The same things were measured in two ways. Each way mixes the same 5 hidden numbers, adds some noise and spreads widely along 3 directions of its own, which tell nothing about the thing.
(in the rows, 128 means zero)
Some things both ways: the first way, then the second way.
[110 117 148 123  97 172 213 206 176 128 133 123 150 100 156 148 191 148
 161]
[124 130 117 161 170 116 114  92  79 114  72]

[ 68 159 102 121 120 184 132 146 118  87  93 145 159 164 131 142  97 163
 156]
[127 140 109 126 139 190 100 146 172 143 124]

[118 130 143 160 133 148 138 123 136 125 128 139 135 135 106 106 178 121
 137]
[109 162 160 172 111  83 125  81 107 141  99]

[ 62 159 153 141 148 152 137  73 104 101 130 126 140 109  68 139 144 115
 114]
[116 147 155 124 101 106 146 111 132 142 139]

[ 61 142 137 112 134 158 117  26  90  74 152 124 162 131  77 143  91 140
 137]
[124 140  64 111 104 177 158 179 164 116 153]

[102 109 156 131 134 141 105  16 113  97 186 125 149 140  63 124 126 135
 136]
[151 123 117 129 136 145 154 139 146 123 135]

[104 127 168 156 140 141 145  84 128 126 152 116 138  86  75 115 195  93
 119]
[155 139 147 127 117  98 159 104 117 100 151]

[ 88 145 120 120 117 166 122 166 143  80 148 111 146 124 133 133 126 163
 157]
[104 111  90 127 164 181 114 136 127 145  90]

[110 157 113 148 154 139 146 127  97  77 130 118 147 113 124 118 145 142
 170]
[140  80 210 119 207 111 139  42 127 108 122]

[ 60 174 136 113 178 150 124 100  67 112 124 135 139  92 112 159 125  94
 127]
[ 98 145 104  69  90 150 132 150 167 140 186]

[131 138 145 118 184 112 168  81  66  90 183 132 143 118 137 153 136 133
 191]
[ 77 116 151 132 168 113 138  65 117  86 118]

[116 123 168 126 122 155 135 145 165 140 164 146 127 151 119 141 168 136
 128]
[179 111 100 111 152 159 118 135 106 119 124]

[ 95 139 152 124 180 124 116  63  76 122 164 122 135  78 104 139 148  86
 135]
[106 139 111  90 110 123 158 133 142 117 179]

[ 82 142 152 121 136 169 195 136 120 143 102 181 147 155 129 170 149 133
 144]
[141 146 159 138 143  95 112  83 115 132 122]

[141  44 161 106  88 157 155 108 183 150 194  99 161  66 119 121 195 103
 152]
[147 142  67 158 174 110 144 149 120 134 122]

[127 100 169 117 102 154 133 140 176 115 198 123 135 130 122 136 160 152
 139]
[107 140 126 177 143 144  82 113 126 186  60]

[ 91 112 164 120 133 158 160 112 139 166 131 146 142 102 107 148 178  85
 119]
[134 156 100 127 121  81 141 132 109 136 149]

Other things, the second way, with their names:
z269: [177 167 252 172  93 141  87  75 175 169  95]
z602: [167 113 140  93 137 193 130 136 157 122 141]
z376: [153 124 103 145 175 107 156 126 120 109 132]
z589: [158 145 144 101 105 115 153 138 160 139 186]
z189: [ 99 119 139 107 113 188 127 131 165 167 119]
z118: [144 135 147 125 122  98 165 106 122 105 151]
z818: [136 144 105 137 123 116 152 135 129 103 148]
z860: [148  77 146 117 235 101 154  95 130 130 143]
z971: [135 151  42 132 120 121 147 153  93  88 141]
z171: [169  82 164 104 169 179 154 105 145  79 134]
z962: [126 158 107 129 102  98 118 128 115 137 141]
z513: [177  96 171 147 184 145 144  95 145 102 120]
z964: [119 111 149  76 146 134 141  85 123  72 167]
z252: [134 123  92 122 133 168 118 152 132 152 120]
z605: [130 122 153 127 107 175 142 108 147 110 126]
z463: [105 129 117  83  94 166 131 158 168 170 163]
z101: [106 143 104 189 169  57 129  96  82 144  86]
z845: [186 124 117 124 156 147 131 156 152 175 137]
z916: [ 97 118  92 123 161 142 134 129 129 133 127]
z776: [ 83 135  70  73 132 108 133 150 122 154 183]
z206: [133 126 180 141 147 149 121  80 147 109 107]
z207: [104 119 143 134 168 105 112  77  91 132  99]
z280: [145 135 123 153 154  76 153  97  97  97 126]
z70: [182  96  91 113 177 178 155 157 151 104 144]
z611: [152  95 148 141 181 124 154  89 109 108 107]
z328: [163 119 122 156 176 126 151 112 123  96 111]
z105: [133 110 122 107 156 111 160 112 114 105 147]
z840: [133 139  96 107 108 160 117 169 148 189 136]
z928: [113 136  98 140 140 141 107 130 125 158  99]
z562: [ 75 121  87 100 125 121 130 123 102 174 118]
z665: [152 124 159 155 149 109 155 101 132 114 125]
z556: [ 84 141 179 160 123 123 113  59 111 122  81]
z268: [148 121 146 141 181  91 158  98 131 121 136]
z333: [136 108 112 133 184 126 156 115 127 114 126]
z703: [128 161  79 140  55 129 152 146 113 122 130]

Some of these things the first way, each followed by its name:
[ 66 123 182 107 116 164 116  91 156 122 183 114 130 102  76 152 152 120
  95]
z840
[109  92 137 119  97 177 209 174 171 146 115 126 165  88 154 142 184 117
 164]
z101
[ 50 144 156  89 111 186 194 119 130 105 122 156 164 151 118 192 109 161
 144]
z928
[ 65 173 147 127 163 150  74  71  93  92 155 126 125 126  72 139 110 122
 105]
z463
[110 112 144 105 135 140 137 105 120  98 193  97 150  75 122 140 146 122
 159]
z916
[ 70 144 152 160 115 170 122 107 157 114 132 107 137  94  63 106 176 112
  98]
z703
[108 145 133 156 134 144  69 102 137  79 166 102 130 123  82  94 148 140
 125]
z602
[ 80 175 143 116 162 154 110 144 104 119 134 158 120 153 123 152 120 131
 119]
z562
[110 119 126 156 122 152 120  71 121  96 137 120 152 136  85 102 148 135
 145]
z665
[ 65 116 136 129  79 193 119 103 176 121 124 121 160 132  79 124 140 135
 110]
z845
[ 47 168 133  87 162 176 163 159  84 144  90 149 146  83 151 182 130  87
 137]
z776
[102 166 159 122 198 113 166 110  64 102 163 127 130  78 124 158 155 106
 157]
z964
[119  98 164 118 128 151 164 139 150 151 157 121 144  81 130 137 190  99
 141]
z971
[ 78  96 171  97 102 161 152  20 128  85 203 103 173 105  71 162 119 145
 146]
z70
[122 151 154 155 156 117  70  70 111  66 196  99 123 119  67  96 153 140
 131]
z605
[102 126 116 130 127 162 135  97 109  98 134 131 164 133 118 128 126 138
 168]
z333
[ 73 143 151 132 122 177 176 157 148 151  91 149 141 106 116 146 177 107
 120]
z962
